There are 8 hidden switches. A switch that is on adds its own fixed numbers to the row, and there is some noise. The rows also spread widely along 10 directions, which tell nothing about the answers.
Some rows, each with its switches (1 for on, 0 for off) after it:
[-41  30  30  10  11   5 -25  -7   2  -4 -10  13 -12 -31 -24  35  -2  20
  61  18 -21 -20  29 -37  33  19  19   1 -18   8 -18 -13  32  -8  -6  11
 -12  19 -10   3 -15] : 1 0 1 1 0 0 0 0
[ 22  -2  15   0 -28  -3 -23 -42  13  25  34 -10 -17 -11 -24 -30  39  30
   3   9  30   7   0  -7 -26 -20 -10 -28   6 -26 -16   7 -17  23 -17  28
  22   2  -5   5  -6] : 1 1 0 1 0 0 0 0
[  9 -17  14  -5   5   4 -40 -34  19  28  21 -19  11 -31   6   6   2  -3
   0   8  13 -12 -11 -19  -6 -16 -19   0   5 -16   0  10  -3   5 -19  43
  21 -13   7 -14  23] : 0 1 0 0 0 0 1 0
[-21  35  36  32   0  17 -29 -10   3   3   9  -3  -2 -21 -30  14  -1  -5
  30  11 -21 -24  17 -28  25  31   0  -3  -3   1   0 -15  28 -21  -2  11
  -6  18 -10  -7   1] : 1 0 0 1 0 0 0 0
[-18  35  32  19  -3 -21 -30 -18  -4 -32 -23 -11  12  -5 -30  -4  20  -3
  12   0 -12 -46  13 -52   9  30 -10   4 -24 -17   0   3  33 -25 -13  -4
  -9   1 -18  20  18] : 0 1 0 1 0 1 0 0
[  7   8  37  65  -5  -6  38 -14  49 -11  16  -2 -11   2  -7 -17  18  54
  19  21  11   0  11  17 -51 -28 -24   8  23  -7 -32   6 -39 -21 -22  16
 -29  36 -21  -1   8] : 0 1 1 1 0 1 0 0
[ -3   0 -13 -14   4 -11 -39 -34  -6   9   2 -11   6 -13 -27 -13   9 -18
 -29 -12  11 -17   0 -18  19   9  -8 -26 -38 -16   9  29  40 -16  -4  17
  20 -25   4  26   5] : 0 0 0 1 0 1 1 0
[ 10 -12  12   4 -32   7 -32  -2 -11  23  26  17  21  -7 -17 -13  29 -32
 -16  -7 -14  -2  13 -27  24  24 -33  -1 -25   3  18 -36  31   1   4 -11
   7  22 -25   2 -10] : 1 0 1 1 0 0 0 0
[-25  10  44  15 -12   2 -25 -10   0  15  12 -11 -19 -45   5  23 -12   5
  41  69  14 -22 -10 -33 -17  -8  -7  16  -4   0 -18 -16 -24  30 -20  49
  -7   7 -22  -9   0] : 0 0 0 1 0 1 0 0
[-11 -59   0 -25  -8 -29 -50 -38 -11  33  26  -5  10 -55  13  -7  14 -26
 -26  39  43  -6 -24 -14 -26 -40 -30  10 -48  -8   5  -5  -8  35 -26  48
  11 -24 -33  27   9] : 1 1 1 1 1 1 1 0
[-21  20   7  -1  14  -3 -10 -24  41  -8 -14  -3  13 -20 -19  12 -11  64
   4 -28  12  -5  -4  -5  -1   7 -32 -25  -4 -11 -14  51  20  -4 -18  23
   4   3  16   7  39] : 1 0 1 0 0 1 1 0
[ -8  17  21  36  12  -1  -2 -12  26 -14 -11 -13  14  -4 -25 -10   1  37
  -5 -23  -4 -19  -3   7 -15   8 -12 -11  18 -15 -15  25  12 -29 -14   0
 -12   7   3 -13  28] : 1 0 0 0 1 0 0 0
[ -6 -31   6 -33  -5 -15 -28 -12   3  -1 -24  -2  35 -23   2   4   3   7
 -39 -27  -3 -15 -14 -22  -8  -1 -41   4 -16 -12  -7   0  19   1 -33   2
  -2  -4  -1  -4  34] : 1 0 0 1 1 0 0 1
[-29  -6 -11  -3  -9  -8 -25   0 -32   3 -11   6  -8 -19 -14  -3  -7  -4
  -4  35 -10 -13  -8 -12  11  21 -12  -6 -46  19 -10   8  34  20   6  -2
  -7  -4 -22  22 -33] : 0 0 0 1 1 1 0 0
[ 14   4  13 -11 -11 -23 -25   4  -6  -8 -27  -4   5  11 -21 -15  36  30
  23  -9 -24 -25  19 -48   0   0  12  -1 -12  -5 -21  10  35   5 -10 -44
   2  -6   8 -16 -28] : 0 1 0 0 1 1 0 0
[ -9 -25 -22  -2  27  -8 -12 -22   6  14  -8 -19  -5 -24   6  -7 -12  20
 -15  20  13   2 -23  19 -18 -27   7  -8  -5   1 -26  45   2   8  -6  27
   1 -26   9   3  -9] : 0 1 0 0 0 0 0 0
[-22  -7  18  41  13  -7  -9 -45  14  -1  13 -15 -18 -22 -14 -12  10  25
  15  27  24  -9  13  10 -25 -21   2  -5 -19 -15 -19  19  -2 -19  -9  38
 -11 -12 -17  26   3] : 0 1 1 1 1 0 1 1
[-13   0  47  -1   2  13 -55 -21  25  15  14 -12  12 -40 -10  39   0  12
  42   3 -21 -25  15 -59  23  14 -19  12  -3  -7   0 -13  20 -10 -23  35
  14   7   2 -26  21] : 0 1 1 1 1 1 1 0
[-33  -6   7  10   0   2 -16   0  -2   1 -19 -11 -24 -26   0  -1 -18  63
  33  55 -10 -13 -21 -13 -25  -4  -8  -2  -7  19 -45  26  -8  47  -5  11
 -11  -2   6  -5 -28] : 0 1 0 1 1 0 1 0
[  6  14  14   2  -9  -6  -7 -20  16  -3  -3  13  -3  -3 -21  -6  23  46
  22 -12  -4  -3  19 -19   3  -1 -13 -18 -11  -7 -18   7  16  -1 -12  -8
   5  25   4  10  -9] : 1 1 0 1 0 0 1 0
[-14  29  51  38  -9   5 -42 -35  -2   1  24  -7  -9 -27 -38   3  25 -10
  39  19  -1 -25  27 -29  10  20   7  -2 -15 -19   1 -23  18 -22 -10  26
  -1   8 -27  12  -1] : 1 1 0 1 1 0 0 0
[  5 -26  22 -30  -9 -11 -44  -6  -1  20  -4   5  16 -32  11  18  21  -2
  27   6  -9 -13   3 -46   1 -20   0  17 -10  -1 -14 -24  14  23 -28   1
   8   4  -4 -26  -9] : 1 1 0 0 1 0 0 0

New rows, each followed by its switches (1 for on, 0 for off):
[-29 -15  11  54  12  -4   8 -30  29  -7  18  -3   6 -28   0  -4 -15  24
 -19  22  18   2 -15  33 -28  -4 -58   3 -20   3  -5  24 -10 -23 -12  49
 -22  13 -28  34  33] : 0 1 1 1 1 1 1 0
[ 17 -48 -10 -15 -22  -4  -8  -8  16  36  32  17  21 -22  11  -8  12  12
 -39  -9  18  26 -14  19 -15 -23 -56  -5 -13   6   1   0   0  22 -19  17
   8  18 -16  -4   4] : 1 0 1 0 1 1 0 0
[-24  22  13  13  23 -21 -43 -23   3 -24 -31 -26  16  -6 -32 -13   9   7
   0  -9  -6 -46   5 -44   8  19   7  -5 -25 -18   0  39  48 -26  -1  -7
   0 -37   7  15  21] : 0 1 1 0 0 1 1 0
[ 16   6  23  14 -29 -10  -3  15   0   0  -3  10   1   8 -11 -10  22  18
  17   6 -16 -12  12 -26  -5   8 -18   5  -2   4 -13  -9  15  11 -10 -28
  -7  23 -12 -17 -20] : 0 0 0 0 1 1 0 0
[-15 -16   7   5  26   6 -20 -24  19  26   9  -7  -2 -40  -2  14 -20   9
   3  15  12  -2  -6   8   1 -25  -3  -6  -3   2 -13  18   1  -8 -14  43
   3  -3   8  -5   9] : 1 0 0 1 0 0 1 0
[-37  13   8   7  18   3  -5 -19  14  -5 -12   7  -9 -35  -9  21 -23  33
  19  16   6  -3  -3   7   4   4  -9 -10 -12   9 -25  19  10  -2 -14  36
 -13  18  -5  18   7] : 1 0 0 1 0 0 0 0
[ -6  -7  35  27  -2 -10 -12   4   0   3  -2   0   1 -13  -5   2  15  -8
  29  22  -6 -21  15 -25  -9 -12  16  24  -2   0 -12 -20   9  -5  -9 -12
 -14   5 -21 -19 -17] : 0 0 1 0 1 0 0 0
[ 36 -24   8  14  -9  12 -15  -7  14  31  18   2  20  14 -21 -13  28 -18
 -15 -32 -28  -1  37 -18  28  -2 -12   2  -2  -6   9 -16  36 -44   0 -23
  13   9   9 -27 -11] : 0 0 1 1 0 0 1 1
[-19 -55   5 -10  27 -17 -31  -1   9  15 -17   0  39 -38  25  19 -15 -28
 -15  12 -14 -18 -12 -24   0 -30 -24  35 -23  16  -3 -14  17  -8 -19  11
 -13  -5  -9  -9  20] : 1 1 1 1 0 0 1 0
[ -8 -12 -12  12  11  -6  12   5  -7   4 -12  16  -1  -6  -1   2  -3  -5
  -1  10 -17   1  11  11  14  -1  -2   1 -26  18 -15   0  26 -20   2 -12
 -18  19 -11  14 -27] : 0 0 0 1 0 0 0 0
[  7 -13   5 -22   1 -29 -33 -33 -12  -2  -3   5   9 -21  -7   0  32 -13
   5 -14  13 -15  12 -28   5 -10   4  -2 -33 -21  -2   1  27  -8 -21   8
  12  -9 -15  21  -1] : 0 1 0 0 1 0 0 0
[ -6  -6  10  14  25   6  -6 -20  42  -5 -21 -28  16 -15  -6   5 -16  46
 -13 -16 -13 -16 -16   0 -14  -3 -20  -7  30 -11 -25  40  -4 -23 -21  24
  -6  -4  23 -25  32] : 0 1 0 1 0 0 0 0
[  7   4   8  22 -22  13 -22   2  13   8  10 -11  17  14 -31 -25  10  12
 -29 -13 -25 -14   0 -22  13  33 -42 -14  -4   1   7  13  29  -8  10 -18
   7   5   9 -14   2] : 0 0 1 1 0 1 1 0
[  3  16  37  50 -15  24 -28  12  18   3   0 -25  23  15 -39 -25   7  16
 -21 -16 -47 -32   7 -21   0  39 -34   1  22  -5   1  -1  31 -31   1 -23
  -9   8   7 -46  16] : 1 0 0 1 1 1 0 1
[-16  -3  29  35  12  -8   3  -2  10   4   1  12 -12 -16 -13   5  11  17
  42  24  -7  -6  29  -8  -2 -22  17  10 -16   7 -21 -17  11 -15 -11 -10
 -21  22 -15   0 -25] : 1 0 1 1 1 0 1 0
[-27  -9  24  36  21  -1  -8  11  14 -17 -35 -13  11  -8  -7   8  -9  31
  22  15 -42 -27  10 -17  -9   3  -1  23   0  13 -29   3  23 -24  -5 -17
 -33   1   1 -23  -6] : 0 1 1 1 1 0 0 1
[-12 -16 -25  20  28 -10  -5  -5  -1  -2 -16  -7  19   1 -13 -15  -7 -13
 -34  -1 -29 -12   0  14  15   8 -14  -5 -33  16  -4  29  45 -42   9  -9
 -14  -8  -3  16 -10] : 0 1 0 1 0 1 0 0
[ 22 -26   6  26 -18  -5 -26 -22  -7  28  37 -11  16  -8 -13 -43  28 -40
 -52   1  25  -6 -13  11 -24 -12 -24  -3  -8 -21  14  -6   1  -4  -7  12
   9 -14 -23   2  10] : 1 0 0 0 1 0 0 0
[ 19 -21  -2 -22  -5 -11 -32 -40   2  37  27 -10 -11 -25 -10  -9  24  -7
   3  17  23   3  11 -14  -2 -30   9 -15 -21 -14 -10   8   7   5 -14  34
  20 -17  -6   9 -24] : 0 1 0 1 0 1 0 0
[ 37 -34  16 -16 -47   4 -20   3   5  41  25   0   7  -8  14 -15  20  11
 -11  19   3   4 -15 -32 -22 -21 -43   5  15  -3  -9 -21 -26  51 -20   3
  21  19   3 -35  -9] : 0 0 0 1 0 0 1 0
[  6 -58 -12  23  15 -10  -3 -17   8  23  20   2  22 -17   8 -17   1 -38
 -54  -1  11   6  -8  30  -9 -28 -34  10 -26   3   9   1   9 -31  -9  15
  -7  -5 -23  11  10] : 0 0 1 1 1 0 1 0
[-28  17  37  54  -1   5 -28 -36   9  -8  30  -5   7 -33 -20  -1  10  -4
   8  16  12 -17  -3  -1 -11  23 -31   3 -13 -16   7  -2   7 -15  -5  42
  -6   9 -36  22  33] : 1 1 1 0 1 0 0 0
[ 11 -40  18  -3 -30 -13 -24   2   3  28  15  -7   7 -21   8 -12  14  10
  -9  32  10 -10 -15 -25 -31 -28 -34  15  -9   0  -9 -12 -18  41 -21   6
   2   0 -15 -18  -7] : 0 0 1 1 1 1 1 0
[ 17 -14   6 -12  -5  -9 -30 -35  28  31   9 -39  -6 -18 -20 -26  13  32
 -25   9  36 -13 -23  -4 -40 -40   3 -25  21 -30 -21  33 -22  20 -26  35
  19 -33  18 -23  12] : 1 0 0 1 0 1 0 0
[-11  -9 -32  -7  -2  28 -27   5 -19  33  -7 -15 -19   0 -23 -18 -16  26
 -11  23 -30   3  -6   8  21  22   6 -32 -14  26 -23  37  40  23  27 -10
  11 -20  23 -17 -55] : 0 0 0 1 0 0 0 1
[-20  13  27  48 -18  31 -29  -7  24   7  19 -24  -7 -11 -31 -22  -4  66
  10  20 -20 -11 -14  -5 -20  28 -42 -15  20   5 -19  20  -1  22   7  13
   2  10   7 -23   3] : 1 1 1 1 1 0 1 0
[-19 -27   4  28  12   8 -16  12  20  14 -13 -23   8 -14  -1 -17 -25  47
 -10  32 -28 -14 -28   3 -28 -10 -33   8   7  26 -30  26   3  16  -1  -4
 -20  -2  16 -32  -8] : 1 1 0 1 1 1 1 0
[-27   8  32  62  39   0   9 -13  29 -16  -2   6  28 -19 -17  14  -9 -28
  -6 -14 -17 -21  20   8  11   7 -15  19 -11  -3   7 -11  27 -80  -9  13
 -36  26 -25  12  38] : 1 0 1 1 0 0 0 0
[-23 -23  15  18  38  -3 -28 -13  15  12  -6 -19  24 -40  10  27 -25 -38
  -7  21 -20 -29  -8 -13  11  -7 -11  28 -11   8   2  -2  19 -42 -12  38
 -13 -10  -7  -9  21] : 0 1 0 1 0 1 0 0
[  3 -39  -8 -23  23  15 -48 -37  15  44  23  -3  31 -42  11  22 -13 -23
 -22 -18  -5   5  -1  -4  29  -6 -30   0 -18  -1  15   9  35 -17 -13  43
  27 -10  14 -11  28] : 1 1 0 0 0 0 1 1
[  7 -24  -4 -24  -1   5  -9 -17  28  28   2  -1  -5 -18   2   3   2  64
   7   7  -4  15   1   4 -11 -26 -18 -15   2   8 -36  21   0  21 -21  21
   5  13  20 -15 -13] : 1 1 0 1 0 1 0 1
[-22  -4  33  -9  -5 -15 -62 -53  -3  15  26 -16   5 -61 -12  16   6 -27
  -3  21  46 -30 -13 -33  -5  -7 -20  -3 -32 -33  15  -4   2   6 -32  69
  18 -21 -23  25  43] : 1 0 0 1 1 1 1 0
[ 13 -40 -12  22  -8 -23   1 -11  10  18  12 -12  14   3 -12 -53  22 -15
 -66   8  25  -3 -16  24 -44 -37 -24  -4 -15 -10  -2  12  -7  -5  -8  -3
  -9 -16 -21  11   2] : 1 0 1 1 0 1 0 0
[  3 -12   4 -42 -23 -24 -34 -38 -17  22  25  25   3 -36 -11   9  32 -31
  -2   3  30   2  16 -28  20  -8 -15 -10 -55 -14  10 -24  23  12 -25  29
  18  11 -29  42  -5] : 1 0 0 1 0 1 0 0
[  0  -8  14  45   5 -17  13 -18  18  -5  11   5   8  -9  -5 -20  14  14
 -10   5  10  -1   3  27 -31 -19 -30   4 -12  -4 -10  10  -1 -24 -15   8
 -21  17 -26  18  11] : 1 1 0 0 1 1 0 0
[  7  -6  17   7  -7  -1  -1 -24  24  11  18   9   5 -25   7   3  11  23
   8   2  13   9  -3   4 -16 -15 -32   0   4  -7 -13   1 -11   5 -22  28
  -1  30 -11   0  18] : 1 1 0 0 0 0 0 0
[ 35 -22   4  30 -21  -6 -26  -9   0  27  21 -20  11  15 -23 -60  34 -13
 -45  -8   8 -13  -7   0 -27 -18 -12  -8   3 -17   4   7   8   1  -2 -27
  10 -18   2 -19  -6] : 1 0 0 0 1 0 1 0
[  5 -33 -17   9 -10 -14 -19   4  -6   3  -3   5  29   8  -7 -31  16  -6
 -42 -15 -19  -7  -5  -8   3  15 -49   3 -38  11  10  13  44  -3   6 -30
   0  -5 -13  10  -4] : 0 1 1 0 1 1 1 0
[-22  -1  12  26 -13  -3 -12 -39  19   3  23  -9  -3 -30  -2 -16   1  35
 -14  27  42   1 -21  17 -38  -2 -49  -8 -14 -11 -10  27 -15  21 -12  53
  -5   1 -25  25  35] : 1 1 1 0 0 1 0 1
[  6  -3  14  -1 -28  34 -18  13  20  30  16  -6   3 -14  -2  10 -15  33
   4  17 -29   4 -16 -18   5  21 -46  -5  22  19 -16   1  -4  28  -5  17
  12  24  11 -43  -7] : 0 0 0 1 0 1 0 0
[-21   5  26 -13  -9 -11 -31 -27   8   6   4   2   5 -45   2  19   6  12
  17  18  33 -14 -14 -28 -12  -8 -14   1 -10 -16  -9  -2  -6  27 -27  41
   7   0 -20   8  27] : 1 0 1 0 0 0 0 0
[ 10  13  61  42  -2  22 -13 -17  43  10  22  -6  20 -18 -11  20  11  10
  31  -4 -26 -16  19 -28   2   4 -25  17  34 -11  -7 -32  -8 -35 -24  25
  -6  42  -1 -40  32] : 1 1 0 1 0 0 0 0
[ -9  14   7  14  -5 -15  -9  -8 -14  -3  -5   3  -7  -9 -13  -9  11  -8
   6  20   5 -19   6 -17   3   4   1  -3 -28  -2  -6   8  23  -2  -1  -4
  -5  -1 -18  19 -12] : 0 0 0 0 0 1 0 0
[-10 -19  -1 -12  18   4 -20 -18  36  -5 -15  -2  41 -20  -7  14  -5  29
 -33 -45 -18  -4 -10  -9  14  13 -47 -10  -2  -6  -4  20  26 -26 -22  15
   2  12  12  -6  43] : 1 1 1 1 0 0 0 0
[ -4   6 -26 -41 -14  13 -14 -22   7  13   0  19  -1 -13 -12   4   0  66
  -7 -32   4  25  -4   9  20  25 -35 -46 -17  -1 -19  38  32  27  -8  15
  23  17  14  14   0] : 1 0 0 0 0 0 0 1
[ 20 -29 -12 -27 -26   7 -10  21  16  27  -7   4   9   8  -3 -11   2  53
 -11  -6 -30  10  -5 -21   2   0 -39 -12   3  23 -23  16  12  39  -4 -30
  11  16  24 -35 -28] : 0 0 1 1 0 1 1 0
[  3  21  24  78  23   2  20 -26  39   3  12 -25 -26   4 -26 -32  13  41
  24  25  13  -7  12  34 -44 -35  25  -9  31 -13 -36  31 -17 -30  -3  12
 -21   1   3  -9  -7] : 1 1 0 0 0 0 0 0
[  5 -17  27  -6   6  -2  -5   7  17  12  -1  23  24 -25  17  44  -3  -6
  26 -11 -25  -4  19 -24  23  -1 -24  24  -6  14  -3 -27  20 -22 -27   7
 -11  36 -10 -24   9] : 0 0 0 0 1 1 0 0
[ -4 -28 -20 -35  12  -1 -26  -1  23  10 -36 -24  22  -5 -12  -3  -9  44
 -34 -24 -17 -11 -13 -15   5  -2 -14 -17  -1  -1 -23  45  31   1 -12  -5
   6 -28  33 -28   6] : 0 0 1 1 0 1 0 1
[ -5 -21  35  42  -4  22 -32 -20  12  38  49 -12  -2 -32  -8   9   6 -25
  21  39 -13  -8  10  -9   1  -1  -8  17   3   3   3 -29  -3 -13  -2  41
   1   4 -23 -23 -12] : 0 1 1 1 1 0 0 0
[  5 -13  22  39  26 -33 -11 -33   5  11  20 -10  -4 -15  -7 -10  36 -54
  16  28  25 -22  32  -9 -15 -48  41  21 -27 -19   4 -12  12 -47 -11  18
 -11 -21 -32  20  -7] : 0 1 1 0 0 1 0 0
[-22  -9  15   2  15  16 -45  -8  33  12 -23 -41  18 -17 -18   2 -16  50
  -6   2 -28 -25 -16 -26  -7   8 -15  -3  16   0 -24  36  20   3 -10  16
   1 -27  27 -44  21] : 1 1 1 1 0 1 0 1
[ -4 -30 -12 -43  17  -7 -38 -36   8  34   9   1   3 -43   1  19   0   2
   1   5  10   7   1 -11  17 -24  -2 -13 -30   2 -11  11  19   4 -21  42
  18  -8   2   9  -8] : 1 1 0 1 0 1 0 0
[  4 -17 -13 -14   9  -3 -25 -24   5   1 -17 -12   7   1 -22 -10  13  38
 -15 -25 -14  -6   7  -5   6   7  -7 -24 -14  -9 -19  33  35 -17 -11  -3
   8 -13  16  -2  -7] : 0 1 0 1 1 0 0 1
[ 16 -36 -23   5 -16  15   3 -27  13  43  44   9  -8 -21  -8 -24   4  26
 -38   3  26  39 -14  53 -18 -18 -39 -32  -6   3 -13  17 -15  16  -9  34
  12  17 -11   9 -17] : 1 0 0 1 1 0 0 0
[ -8  12  11   5 -11  10 -36 -29  16  -1   6 -19   7 -14 -28  -6   8  32
  -6  -9  -4 -12  -8 -21   5  29 -29 -22   1 -17  -4  24  14   1  -6  26
  15  -4   3   0  16] : 0 1 1 1 0 0 0 0
[-28   3  58  38 -23  19 -14  21  13   1   8   6  14 -33   8  34 -16  13
  30  38 -33 -20  -8 -34  -5  28 -56  38   5  21  -5 -40  -9  14 -16  19
 -25  44 -32 -29  14] : 0 0 1 1 1 1 0 0
[  7 -10 -10  -9   2 -11 -20 -46   0  24  14 -16 -34 -19 -15 -22  20  22
  11  34  34   4   1   5 -21 -35  27 -29 -13 -16 -30  28 -10  21  -8  35
  16 -24   0  18 -36] : 0 1 0 1 0 0 0 0
[ -9 -35 -12   2  39 -20  -9 -41  27  25   9 -16   0 -34  -9  -4   2  -8
 -28   8  40   1  -1  28 -18 -60  22 -10 -17 -15 -12  28   1 -30 -21  46
  -3 -32  -5  16   5] : 1 0 1 1 0 1 0 0
